There are 11 hidden switches. A switch that is on adds its own fixed numbers to the row, and there is some noise. The rows also spread widely along 15 directions, which tell nothing about the answers.
Some rows, each with its switches (1 for on, 0 for off) after it:
[-17 -13 -36  41  -7  -9   3   6  17 -15 -22 -38  15 -11  10   1  32 -22
 -24  -3 -17 -22 -65  34  71  31 -54 -22 -13 -43 -28  -1 -27  -2  -9 -42
  -4 -47  13  -1  19 -38 -50  -6] : 0 0 0 1 0 0 0 1 1 0 0
[ -6  40  32  -9  -4  29  10  10  21  22  33  10 -11 -13  16  23   5  10
 -10  28  21  35  42 -16 -34  -4  13 -39  -4 -23 -26   7  21  -7  -9  16
  23   3 -48 -15 -19   1  23 -35] : 1 0 0 1 0 1 0 0 0 1 0
[-39  -2   9 -18 -39  44 -43 -34 -16 -15 -27 -11   4   7  10  -5 -11 -18
 -38 -25  17  20   5  15  -6  -4   8 -33  17  -1  47 -13  17  -1   8  -5
  12  33  31  53  10  31   0 -25] : 0 0 0 0 0 1 1 1 1 0 0
[-31  -4  -3  21 -25  18  13  24  30  12   4 -49   3 -15   8  12  28  50
  40  11  24  29 -15  22 -58   6 -59 -41   6  -7 -15  -7  -4   9   1 -29
  -1 -34 -11 -46  32   2  16 -24] : 0 0 1 0 0 0 0 1 0 0 0
[ 28  35   7  12  30 -27   3  17  15 -17  12  -9  11   6  16 -34  12 -32
  26 -14  -2  -4 -28 -47   3 -17  -4  -1 -51 -31 -65  -5   6   8  23 -10
 -22 -61   9 -62  21  -3 -32  11] : 1 0 0 1 1 1 1 1 1 1 1
[  1  -5 -18  39 -30   7 -26  -3  28 -28 -39  -5  38  -5  39  -6  -9 -23
  -8   2  62   7 -40  -3  48  12   0  -6  29 -51   2   2 -21 -31  22 -29
  18 -27  12  12   2  32 -25  -8] : 1 0 0 0 0 1 0 1 1 0 1
[  2  26   8  20  -4  27   6 -10   7 -31  -7 -11 -32   2 -16  16   9 -24
 -13  14 -30   0  31   3  10  22 -36 -23 -44 -23 -46  24  45  34 -10  35
 -18  23 -21  28  22 -12  17 -37] : 0 1 0 1 0 1 0 0 1 1 1
[ 26 -15  38   8   8 -19  10  -4  17 -23  -3   3  -8 -15   3 -35  -2   7
  50  10  27  10   4 -35 -31  -5   9  49   3 -38 -20  -5 -29 -18  25  14
   5  -8 -10 -15  12  48   9   4] : 0 0 1 1 0 0 0 0 1 0 1
[ 12   5   6  52  -6  13   5   4  27 -28 -23 -28  18  11  13 -10  14   4
  33  25   3   6 -13  -5  -5  14 -28   9 -10 -47   0 -24 -34 -13   4   6
   4 -14  -1  15   9 -15   9   9] : 1 0 1 1 0 0 0 0 0 1 0
[  9  27  57 -47  55  -5  -1  34 -30  14   6 -19  -9  17 -33  49  17  -4
  -5   2 -54  -8  22  11 -15   0  -4  39 -43 -25   5  30 -10  32  -8  25
 -46  17  -2  -3 -19  27   7 -29] : 1 0 0 1 1 1 0 0 0 1 1
[-27  21   1 -22 -21  -4 -20 -15   1  22   4  26  13   7  58 -35 -16 -18
  -6 -31  20  36  -2 -48   5  -1  18  -2  15 -23  13 -53  -7 -17  21   2
  10 -10  15   9  28   4 -22   4] : 0 0 1 1 0 1 0 1 0 1 0
[-14  34  -9  10 -11  21  -5  22  -8 -24   3   4  27  -4   8   5 -24  -6
  14 -30  27   9  -7 -18  21   1   0 -22  -8 -24 -27   6  36   0  43  11
 -36 -28  15 -15  29  59   4 -34] : 1 1 1 1 0 1 0 0 1 1 0
[ 44  34 -14 -10  -2  17  -6  33  44  12  -6  33 -22  -6  12  35  24  21
   3  57  -8   1  23 -22  19  16 -13  23 -27 -33 -55  55  29  27  -2  20
   4   6 -61  12  15  26   0 -47] : 0 0 0 1 1 0 0 1 0 0 1
[-21   6  15 -32  42   4  20  33 -29   5   9  -7   4  -8 -25  15   3  24
  56 -14  -7  -3  12  -8 -34 -42 -14  28 -41  17 -15   7  -7  32  15  14
 -53  -2 -31 -50  27  15  43 -30] : 1 1 0 1 0 1 0 0 0 0 0
[ -1  10 -29 -16 -20  17  -8  21  20   9 -42  28  24   5  21  38   1  39
  30  26  45   1  -1  -2  10 -18  18  24 -16   5   7  15  12  16  19   5
 -10 -10 -58 -13  12  37  28 -57] : 1 0 1 0 0 1 0 1 1 0 0
[  5  32   7  -2  10  37  32   5  17  -3  20  16 -26 -10  -3  35  28  -8
  -3  28 -37   8  36 -17  29  46 -19  12 -25 -42 -41   6  -8 -16  -7  20
 -15  26 -17  42  18 -13  18 -33] : 0 0 1 1 0 0 0 0 0 1 1
[  6  32  22   9   4  30  -4  19  10  -4  -4 -37  20  19  25  -4  41   5
 -31  18 -37  25  -7  -2 -24  20 -18 -40   1 -54 -11 -21 -25  -4  -7  -9
   7 -28  17  35   1 -56 -15   3] : 0 0 0 1 0 0 0 1 1 0 1
[-19 -10  42  10   0 -34 -42 -31 -19  -2   5 -40 -20  -4   2 -36 -14 -51
 -23 -31 -15  -2 -12  10 -10  -3 -42 -10   1 -42   8   3   1  22  -4  -3
   1  19  55  -4   2  44 -49  20] : 1 0 0 1 1 0 0 1 0 1 0
[  5  30  41 -15   2   6   0  24  -9  -9  14 -41  23   0 -10   9  20  17
  -9 -20 -12  30 -15  16 -44   5  12 -33   9 -15  22 -20  -1 -10   9 -14
 -22 -37  45 -15 -10  29 -22  -9] : 0 0 0 0 0 0 0 1 0 1 0
[-13  24   1  16 -19  -1 -39  -2  -5 -18 -39 -37  -1  43  17   0 -15   4
 -29  -8 -31   7   4   5  -6   2 -34 -34 -15 -31  23  -8  42  53   0  55
  -7 -12 -11  36  20 -20  -4  -6] : 1 0 0 1 0 0 0 0 0 1 0
[  0   2  26   3  -2  13  24 -32  -1 -28   9  -2 -20 -22 -13  -4  11 -32
  11  -7  16  19  20  -5 -13   4   1  -1 -17  -2 -16 -10   6 -12   8  -9
  -4   7   5 -12  13  13   7 -22] : 0 0 0 0 1 1 0 1 1 0 1
[ 14  -5  18  26 -16  25 -23  -9  39  -3 -31 -19   0  10  18   8  24 -25
 -13  47  21  -3 -17  28   3  16 -11  -4 -15 -28 -13   9 -16  -3 -34 -29
  34  31  -8  26 -30 -17  -2 -11] : 0 1 1 0 0 1 1 0 1 0 1
[-20  23  -7   1  24  10 -22  38  14  12  -4 -22   1  -4  24  22   5  20
  27   1   3   6   5 -31 -20   3 -43  12  -8 -62 -21  25 -31  11  11  25
   1 -23 -37  -1  40  19  16 -21] : 1 0 0 1 1 1 1 1 0 1 0
[-26  52   5   2   2  69  30  14  -5   3  26 -22  19   3  13  23  17   1
  47 -11  15  57  27 -29 -37   4  -9 -25 -30   4   5 -47  -6 -13  14  -2
 -29  -2  10  -9  34 -18  40 -23] : 1 1 0 1 1 1 1 1 0 1 0
[-73  -8 -26  -8 -19  38 -38 -14 -16  16 -30 -35   3  31  35   0  -1 -16
 -17 -30  -5  19  -4   7  -2  -5 -55 -29  -5  -4  38 -28  -7  31  -3  -3
   0  15   8  31  45 -42   7  -8] : 0 0 0 1 1 1 1 1 0 0 0
[  7  42  36   0  -5 -25   1  -1 -13 -39   9 -49 -12  27  -9 -15 -12  -9
   1 -48 -25  21  -8  -4 -31  12   4 -25 -28  -8   2 -30  66  33  17  47
 -30 -53  23 -24  26  17 -23 -12] : 0 1 1 1 1 0 1 0 0 1 0
[ 24  54  27   2  14   4  -8  -2  -1 -35  12  -5  -3   8  23 -37  -6 -12
  -4 -17 -12  28  16 -54 -40   1  27 -22   1 -30 -22 -36  17 -10  17  46
  12 -28  -2  30  18 -25   2  19] : 0 1 0 0 0 0 1 0 0 0 0
[-32 -61  -1  17 -31 -11 -25 -38   9 -32 -31 -12 -16 -34  -1 -36 -12  -9
   2 -14  35 -24 -24  25  16  -6 -36  19  27 -44   0  28 -20  -3  14 -11
  21   9   2  12  30  68 -16 -23] : 0 0 1 1 0 0 0 1 1 0 0
[-15  -4   1  -6 -23  15 -49 -17   1 -48 -45  -7  -5  24  17 -16 -12  -4
 -44 -17  -1 -14   6  13  -5 -12 -14 -11  27 -47   9  26  26  26  22  38
  11 -12  -9  56  35  17   1 -29] : 0 0 1 0 1 0 0 1 0 0 1
[ 29  29  16  -2  31   4 -13  45  28  27  11  13  42 -16  39   0  33 -10
  -7  30  11  10 -29 -24  14  11  19  11  13 -74 -30   1 -72 -53  -1 -41
  22 -32   7   3 -34   9 -36  10] : 0 0 0 1 0 1 0 1 1 1 0
[  1  25 -15  39  -8  11   6  35  20  16  -1 -23  38   0  36  -7  16  22
  65  11  15  34 -26 -37 -12  24 -39  -2  -9 -37 -17 -38 -35 -11  26 -26
 -19 -27  32 -21  32  18  -7  14] : 1 0 1 1 0 0 0 1 1 0 0

New rows, each followed by its switches (1 for on, 0 for off):
[-12   2  27  -8  27  19   2  13   2 -21  -9 -23   6  -9  -9  29  33 -20
 -18   1  -3 -17  -9  40  -2   4 -12   8  -9 -50 -20  28 -35  -9 -11 -17
  -5 -15  -7   6  -4  -1   5 -41] : 0 1 1 0 1 1 0 1 1 1 1
[ 32  16 -18   4  23 -41  -7  14  13   0 -10  22  16  -9  28 -35  14 -13
  33   3  -9 -15 -39 -45  31  -6  -1  50 -21 -27 -34 -15 -39  -7  16 -14
  -7 -31   1  -9  23  -4 -36  27] : 1 0 0 0 0 0 0 1 0 0 0
[ -7 -32  29   8   4 -10   5 -34  -9 -26 -14 -20 -23 -26 -32 -19   8 -14
  34  -1  12  -6   5  16 -34 -21 -22  20 -21   7   1   3 -13   9  -1 -14
  -8  29   6 -23   8  37  10  -8] : 0 0 0 0 0 1 0 1 1 0 0
[ 39  34 -40  21 -23   3  -1  11  31 -39 -15  33  23  -9  26 -30  11  -5
 -11  10  10 -13 -32 -27  57  -4  17 -15 -15 -28 -58  11  35  -2  36  -3
   3 -57 -15   6  26   8 -39 -21] : 1 0 0 1 0 0 0 1 1 0 0
[ 45  31  20  31  53 -15   9  14 -11 -35 -14 -19   1  19 -42  44  11 -44
  24  18 -45 -31   0   7  36  33 -25  40 -59 -28 -15  12  -4  10  -7  14
 -60  16  25  -7 -24  26  -2   5] : 0 0 1 0 1 1 0 0 0 1 0
[-32  20   7  -7   9  39  12  -7 -20 -18  14   6  31  15  10   7 -16 -29
   0 -25  30   9  16 -15  16 -32  18 -26 -14  -8   1 -24   8 -13  24  -8
 -48  -4  13 -41   4   7  28 -27] : 1 0 1 1 0 1 0 1 0 1 1
[-17  18  -8 -19 -24  45 -14  11   0 -12 -13 -12  14  13  10 -11   9  23
   8 -21   8  26   1  -8 -35 -26  -5 -28 -15   6   6 -11  30  17  29   2
 -12 -28   9   4  42  20   9 -27] : 0 0 0 1 1 0 1 1 1 1 0
[-41 -28  -3 -29 -19  -3  -3 -21  12  29  -3  11 -20 -20  16 -23   5   4
  22  -5  26  11   1  -1 -20 -40 -20  10 -19  19  -6  -8  -6  19  -7 -16
  13  13 -35 -36  29  -1   6 -22] : 0 0 0 1 0 1 0 1 0 1 0
[ -2  -8  24  20  -5  -1   1 -14   7 -40 -19 -48 -15   8 -15   0  12   3
 -11  11 -12  -8   0  31 -18 -11 -30 -18 -20 -27   0  13  13  34  -8  19
 -13  -9 -21 -10   6 -13   4 -28] : 1 0 0 1 0 0 0 1 0 0 1
[ 54  54   9  14  -3   1  11   6  17 -21   5  28   6  -7   1 -16  17 -34
  21  14  -1   6  -8 -24  12   2  20   6 -54  10 -57  -6  42   4  14 -11
  -7 -12  12  -5   2  13 -27  -4] : 1 1 0 0 1 1 0 0 1 1 0
[-33 -26  -3  31  -1 -21  -3 -31  -8  -9  -3 -36 -30  -1   7 -17 -12 -37
  30 -25   2  10  -1 -14   5   9 -73   8 -19 -20 -10 -15  -4  27   4   3
 -22  13  15 -28  51   4  -4  13] : 0 0 0 1 1 0 0 1 0 0 1
[ 23  18  -4 -16   0  14 -27  33  -3 -16 -50  11  48  26  18 -25   9  22
  42 -10  -5   8 -26 -28 -12 -23  11  54 -18 -14  21 -17 -24  10  46   9
 -15 -29  19  40  32  30  -4   5] : 1 0 0 1 1 1 0 0 1 1 0
[-26  -3 -24  22  20  -6 -16  -8 -16 -57 -14 -21  -7   9 -13 -21 -18 -36
  -2 -47  -2 -35 -16  -1  16 -29 -40 -30 -22  -6 -41  16  34  27  25  14
 -26 -41  -5 -29  45  -9   6  -2] : 0 0 0 0 1 1 1 0 0 0 0
[-15  10  32  14  25  43  11 -12 -16 -27   6 -18 -11   3 -21   9  -8  -6
  37   4   9  26  62 -28 -58 -21 -23 -13 -25 -23  -5  -2  -2   8  12  34
 -38  32 -11 -17  18  20  67 -15] : 0 0 0 1 0 1 0 1 1 1 1
[-11  -7 -31 -28   4  11   1  14   8  23 -19  38 -10 -14  14  13  15  12
   7  19 -10 -12   3 -14  38  -2 -10  41 -21 -10 -26  17 -17   9   1   7
   5  12 -51  27  28  -5  12 -25] : 0 0 0 1 0 0 0 0 1 0 0
[ 10  24 -18   9 -14 -15  15  13  29  10   9   3   2 -13  31 -30  11   8
  57 -11  10  34 -33 -58   9  24 -13  20 -23  -1 -32 -44 -10 -13  23 -10
   2 -37   5 -19  47  -2 -24  13] : 0 0 0 1 0 1 1 0 0 0 0
[ 48  38  16  -1   1 -19 -32  -6  23 -25  14  21 -27 -24   8 -43   1 -31
 -15   6 -14 -10  -3 -42  16  11   6   9 -13 -44 -65  34  32   8   9  18
  16   7   7  22  15  55 -49  -9] : 0 1 0 1 0 1 1 1 0 0 0
[-61   6 -40  -4 -16  18   4   8 -17  12   4   3  12  -3  30  24 -25  -9
   2 -44  22  20  -6 -27  56  18 -26 -20   3 -15 -13 -11  15   3  34   3
 -34 -20  -2 -10  56  13   9 -31] : 1 0 0 1 0 0 0 0 1 0 1
[ 25  26  37   2  15   4  44  23  11   0  -5 -54   6   0 -27  51  53  18
  34  29 -37  25 -15  37 -16  34  -7  25 -55  -1  24 -29 -26   7 -33  -7
 -36  -9  -4 -15 -19 -23  -5 -31] : 0 1 0 1 0 1 0 1 0 1 0
[ 11  -2   9   1   1  -2 -12  24  36 -24 -14 -18  14 -10  10  -1   8  -5
 -11  -1  31 -11 -45  14  24  -5  11   8   5 -44 -27  28 -15 -16   2 -11
  12 -46 -23 -14  -3  17 -20 -30] : 0 1 0 1 0 1 1 0 0 1 1
[-20  -2 -20 -29 -10  38   4  -9  -2 -12 -14  54  19   2  34 -22  -5   2
  17 -16  40  10  13 -30   0 -35  34  24  15   8   3 -30 -15 -29  34   2
  14 -12 -28  22  35 -10  35 -13] : 0 0 1 0 1 0 0 0 0 0 0
[-27  10  -6  -6 -24  16 -50   1   7 -22 -30 -14  18  29  43 -29 -25   4
  -2 -29  40  13  -8 -19 -32 -30  -7 -29  18 -21   4  -5  25  22  26  17
   1 -21  -4   1  43  12  15 -18] : 0 1 1 0 0 1 1 1 0 0 1
[-54  -1  15 -36   9  54  48 -13 -28  -9  17  -6   4  -3 -21  36  13   5
  -4 -17   2  13  32  28  -8 -25  19 -17 -18  18  29 -32  -6 -16  -2  -3
 -41   6 -18 -25   6 -20  50 -54] : 0 0 1 1 0 0 0 1 0 1 0
[ 49  60   6  -2  15  -1  -7  14   7 -42 -14   7  19  12  24 -27   9  -6
  -2  -9 -23  13 -10 -54   9  11  42  19 -19 -50 -14 -27   0 -13  27  45
  -8 -49   2  44  24  -1 -22   2] : 0 1 0 1 0 0 1 1 1 1 0
[-39   2 -26 -13  12  24 -63 -16 -27 -20 -43   7   6  35  22 -32 -25 -20
 -15 -24  -4 -21  18 -30 -15 -57 -22 -23 -15 -10  -3   7  16  42  18  27
  -9  17 -12  27  42 -15  31   5] : 0 0 0 0 0 1 1 1 1 0 0
[  6  44  23 -24  -3  14 -23  -5   5   5  -2  16 -11  24  35   4  -7  -8
 -28   3  -1  34  48 -35 -34 -10  19 -20  -1 -23   0  -9  34  15   2  44
  11  -1 -30  18   9 -13  12 -13] : 0 0 0 0 1 0 0 1 0 1 1
[ -5  42  48   4  -4   6 -19  29  11  16  16 -57  -8  -9   3  12  28   7
   5  -3 -30  34  -9   4 -59  55 -42 -30  -3 -49 -19  -4  -8   1  -9  -4
   9  -2  47  27   7  31 -22  -7] : 0 1 1 0 0 1 1 0 1 1 0
[ 67  35  21  -9  22   6  -1  17  24  -8   5  43   1  -9   1 -27  25 -11
  30  38 -12  -1  13 -54  -4 -15  17  37 -44 -25 -62  18  -1  -2  15  -5
 -16  13   5  -4   0  38 -13   0] : 0 0 0 1 0 1 0 1 1 1 1
[-43 -18 -10   9   1 -10 -13 -12 -27 -15 -22 -18   9  16   8 -20 -42  -5
  30 -38  30   1   1 -17 -13 -49 -19  -8 -18   1  13 -19  18  31  29  26
 -32 -17 -15 -47  35  18  27   3] : 1 0 0 1 0 0 0 0 1 1 0
[ 21  19  38  19  21   5  -7   2   8 -38  17 -24 -34 -30 -31 -42  26  -6
  24   9 -46 -10  20 -12 -57  -7 -61  -5 -28 -45 -67  36   2  27   1  18
  -9  17  13  15  37  28   0  -4] : 0 1 0 1 0 1 0 1 0 1 0
[  2   3 -33  40  28  64  47  27  12 -23  -5   0  39 -18 -14  35  35  -7
  54  29  26 -10  -8   4  37 -12 -24  14 -40 -18 -32   5 -49 -32  13 -45
 -40 -12 -10 -29  10  -5  38 -20] : 1 0 0 1 1 0 0 1 1 1 0
[-12  54  11  -4  12  44  15  29 -17 -10  30   6  16 -11  -4  48  -6  -1
 -11  -6   1  19  30 -18  20  37   7 -31   4 -44 -25  12  19 -23  30  17
 -32  -7   9  12   0  52  18 -46] : 1 0 1 1 0 1 0 0 1 0 0
[ 37  28  31  22   7   3 -25  -3  -6 -37 -17  -5  25  27  13 -34  -5 -21
   1   7   1   0   4 -19 -23 -22  13  -7 -12 -38  -3  -9  17  11  25  11
  -8 -12  28   0 -12  31 -13  14] : 1 0 1 1 1 0 0 1 1 0 0
[  4   6   3 -24  14   0  -1  12  28  48  27  24 -13 -28  26 -14  29 -13
  24  19   9   0 -10 -28   2 -15 -10  33 -28 -17 -47  10 -39 -10  -9 -39
  19  11 -14 -28   9  13 -22  -2] : 1 0 0 1 1 0 1 1 0 1 0
[ 25  28  21  16   7  23  -7  14  19 -46 -13 -18  15  14  16 -34  -2  20
  23   4  19  22   9 -34 -57 -28  20  -7   1 -36  -6 -20  -1  -7  19  46
  11 -39 -29  11  17 -10  31   5] : 0 1 0 1 0 0 1 0 0 1 0
[ 30 -13  12  50   8 -15  13  -7   1 -57 -40 -46  11  10 -38 -15  14  -1
  57  12 -12 -27 -26  19  -3 -14 -33  32 -55 -19   4  -5 -10  26  10   3
 -50  -7  20 -29  10  32  -1   1] : 1 0 1 1 0 0 0 1 1 1 0
[ 12   9  23   2   7   7  15  16  29   9  -6 -15  23 -15  13   9  51  -3
   8  33  -8  -4 -37  27  13  16  -1  33 -18 -43  -4 -11 -67 -24 -23 -39
  11  -5   1  15 -17 -19 -27 -22] : 1 1 1 1 0 1 0 1 0 1 0
[-15  -3  35 -12  11 -19  26 -19  -5   6  17 -17   0  -6  18 -28   5   0
  21 -14  20  34   2 -19 -43 -24  24   2  -1  -3  20 -60 -30 -16  -2  -1
   6 -27 -18 -48  -1 -32   3  10] : 0 0 0 1 0 0 0 1 0 0 0
[ -6  26   0 -20  26  16 -22  20  24  35  23  21 -24 -26  32   7  16   6
 -20  36 -12  -7  29 -38  -3   2 -21   1   1 -67 -58  44 -27  -2 -12  15
  33  19 -56  26  13   1   6 -21] : 1 0 0 1 0 0 1 1 0 0 0
[  9  33  -1 -24  50  -7 -25  53  -7  21 -11   9  14   4  15  23   2   2
  36  -4  -9  -6  -6 -42   6  -1  -6  61 -32 -46 -24  26 -33  12  18  27
 -20 -10 -22   9  22  41   6 -11] : 1 1 0 1 1 1 1 0 1 1 0
[ -9  10   7  -5 -27   4   4  15   5 -22 -14 -27  12  -4 -10  17  -4  36
  27 -14  21  12 -15  21 -11  -6  -2   4  -8  -8  17   8  30  24  21  16
 -34 -28 -11 -26  27  64   4 -58] : 1 1 1 1 0 0 0 1 0 1 0
[ 26  29 -14  51   4  62  13  23  15 -47 -14 -15   9  -5 -30  55  13   1
  17  38   9   3  26  10  21  23 -29 -20 -26 -39 -23  39  23  -2   9  11
 -36   7  -9   6   2  51  31 -41] : 0 0 0 1 1 0 0 1 1 1 0
[ 22 -16  71   6  13 -14  11 -17  -2 -22  -4 -31 -21  -6 -27 -15   4  -5
  44   8   8  16  20  -1 -61 -14   0  45 -24 -23  14  -2 -21   5   2  18
  -5  18   2 -17 -11  46  15   2] : 1 0 0 1 1 0 0 0 1 1 1
[-15  41  -2  12 -18  11  -2   8   1   1  -6 -24  16  -1  24  -2   8  -2
  17 -19 -10  38 -10 -22  -3  30 -25 -13 -18 -29  -1 -33   1  10  16  10
 -16 -20  21  21  42   2 -16 -15] : 1 1 0 1 0 1 0 1 1 1 0
[-56 -12   5  12 -49  -5 -23 -40   5  -8 -29 -64 -25  24  16  36 -27 -15
 -38 -31  12  24  -9  34  28  45 -31 -27   5 -31  59 -16  34  24 -18  33
 -10   6   1   8  21  15 -13 -43] : 0 0 1 1 0 0 1 1 0 1 1
[ 25   9  38 -11  28  11  -8  15  -1 -15 -23  11  14   9   2  18 -10  18
  12  30  35  12  32 -14 -35 -30  51  25   3 -31  24   7 -15 -12   6  40
   9  -1 -59  -5 -39  29  43 -19] : 0 0 0 1 0 1 0 0 1 0 0
[-21  31 -25   2 -12   5  -6   1   0  19   1  -3  -7  23  25  28  -6 -49
  -9 -19 -21   0 -17 -11  79  42 -32   4 -49 -11 -24  -9  33  27  -3   0
 -35  15  20   5  32  -6 -27 -21] : 1 1 1 1 1 0 1 0 0 1 1
[ -5  21   1   1  32  32 -33  10 -28 -16 -14   5   7  33  -3  15 -20 -27
 -26   5 -15 -14  39 -16  -1 -27 -15 -33 -16 -21 -23  24  31  28  10  23
 -35  27   0   8  -5   1  37   0] : 0 0 0 0 0 0 0 0 1 0 1
[-61  -1  -8  23 -26  38 -15 -24 -19   1  -5 -39   8  12  16  12 -13 -25
  -8 -25  12  37   9   8   8  18 -46 -50   8 -10  38 -39   2   3   0 -10
 -18  26  36   9  20  -5   6  -7] : 0 0 0 1 0 1 0 1 0 0 0
[ -3   3  22 -30  -1  -7 -15 -26 -10 -49 -13   8 -14  -8   5 -42   2  -7
 -32 -32 -22 -12   5 -15  -6 -18  17  16  15 -38  -6   7  -1   4  27  37
   7 -21  -7  52  38   3 -10 -22] : 1 0 0 0 0 0 0 1 0 0 1
[  5  11  20 -11 -17   3   6  15  38  17   1 -14 -22 -28  10 -20  49  46
  40  20 -23  33   0 -15 -59  17 -40  23 -11 -29 -22  -5 -33   8  -2   4
  25  -9 -20  25  47   0  -7 -18] : 0 0 0 1 0 1 0 1 0 1 0
[  1  -7 -10  55   6  81 -12  -4  15 -59 -21 -17   6  -7 -24  23   4 -18
   8  31  32 -17  27  14   8 -12 -35 -22  -8 -49 -18  46  -6 -15   6  -1
  -9  31  -7  22   2  45  48 -26] : 0 0 0 1 1 0 1 1 1 1 0
[-15  13  41  16 -14  42 -14  -3  16 -39 -22 -54   6  26   2  18  -5  24
   3  10  27  24  26  10 -59  -9  -6 -30   4 -47  36   1   4   8   4  39
  -4  -4 -21   4   0  20  45 -41] : 1 0 1 1 0 1 1 1 0 1 1
[-17 -19  20   2  11  39 -44  21  -4 -14 -27 -20   7  -3 -16  16  -7  17
   6  20  28 -12  18  33 -51 -38 -30  -8  20 -24   5  55 -12  18  -2   2
   4  37 -20  13 -10  50  48 -24] : 0 1 0 0 0 1 0 0 0 0 0
[-19 -13 -23  -6 -23 -13 -44   2  24   7 -35  -5 -11 -15  28 -46  22  10
  16  -8 -16  -7 -35  -4 -17 -11 -63  21  -7 -23 -30  12 -24  34   0  -9
  24  -4  -7  39  68  -9 -26  -1] : 0 1 0 0 0 1 0 1 0 1 0
[-58  -2 -21   6  -6 -10  -5 -23 -17  -6 -14  -3   5   7  30  18 -23 -45
 -30 -37  29  -5 -12  11  49   7  -8 -26  -2 -16  -1 -17  18   2   8   1
   3 -32 -23 -14  14 -24  -4 -23] : 1 0 1 0 1 1 0 0 1 0 0
[ 15 -17  -1  17 -26  -8  -2 -13   0 -59 -50 -32  11  21 -32  -9   0   3
  40 -19  -4 -13 -36  25  10  -7 -22  30 -32  13  29 -10  21  29  25  -2
 -60  -8  45 -12  34  51  -7 -17] : 0 0 1 0 0 0 0 1 0 1 1
[ 27  17   2  13  -6  -7   2 -21  25 -34 -20  27 -15 -17  13 -16  10 -18
  -3  30   8 -18   8 -10  24  -1  14  25 -29 -37 -41  16  12   9   0  25
  21   2 -52  22  10   4  -5 -38] : 1 1 1 1 0 1 0 1 1 0 0
[ 51  23  23   7   7 -30   2   5  19   1  -7   7  11   5  19 -14  13 -12
  10  31   9   3 -18 -11   7  -1  34  21 -31 -20 -19 -16   5   3  -8  -4
   0 -16 -11 -31 -29   9 -32   0] : 0 1 1 1 0 0 0 1 1 0 0
[-10  31  30 -40 -11   3  18  12  26  22  23   9   9 -11  30  23  21  16
 -37   7  27  30  -3  10  -8   2  51 -27  11 -22  -2 -16   5 -27 -11  -6
  25 -51 -47 -31 -28 -10 -16 -54] : 0 0 1 1 0 1 0 1 0 1 0
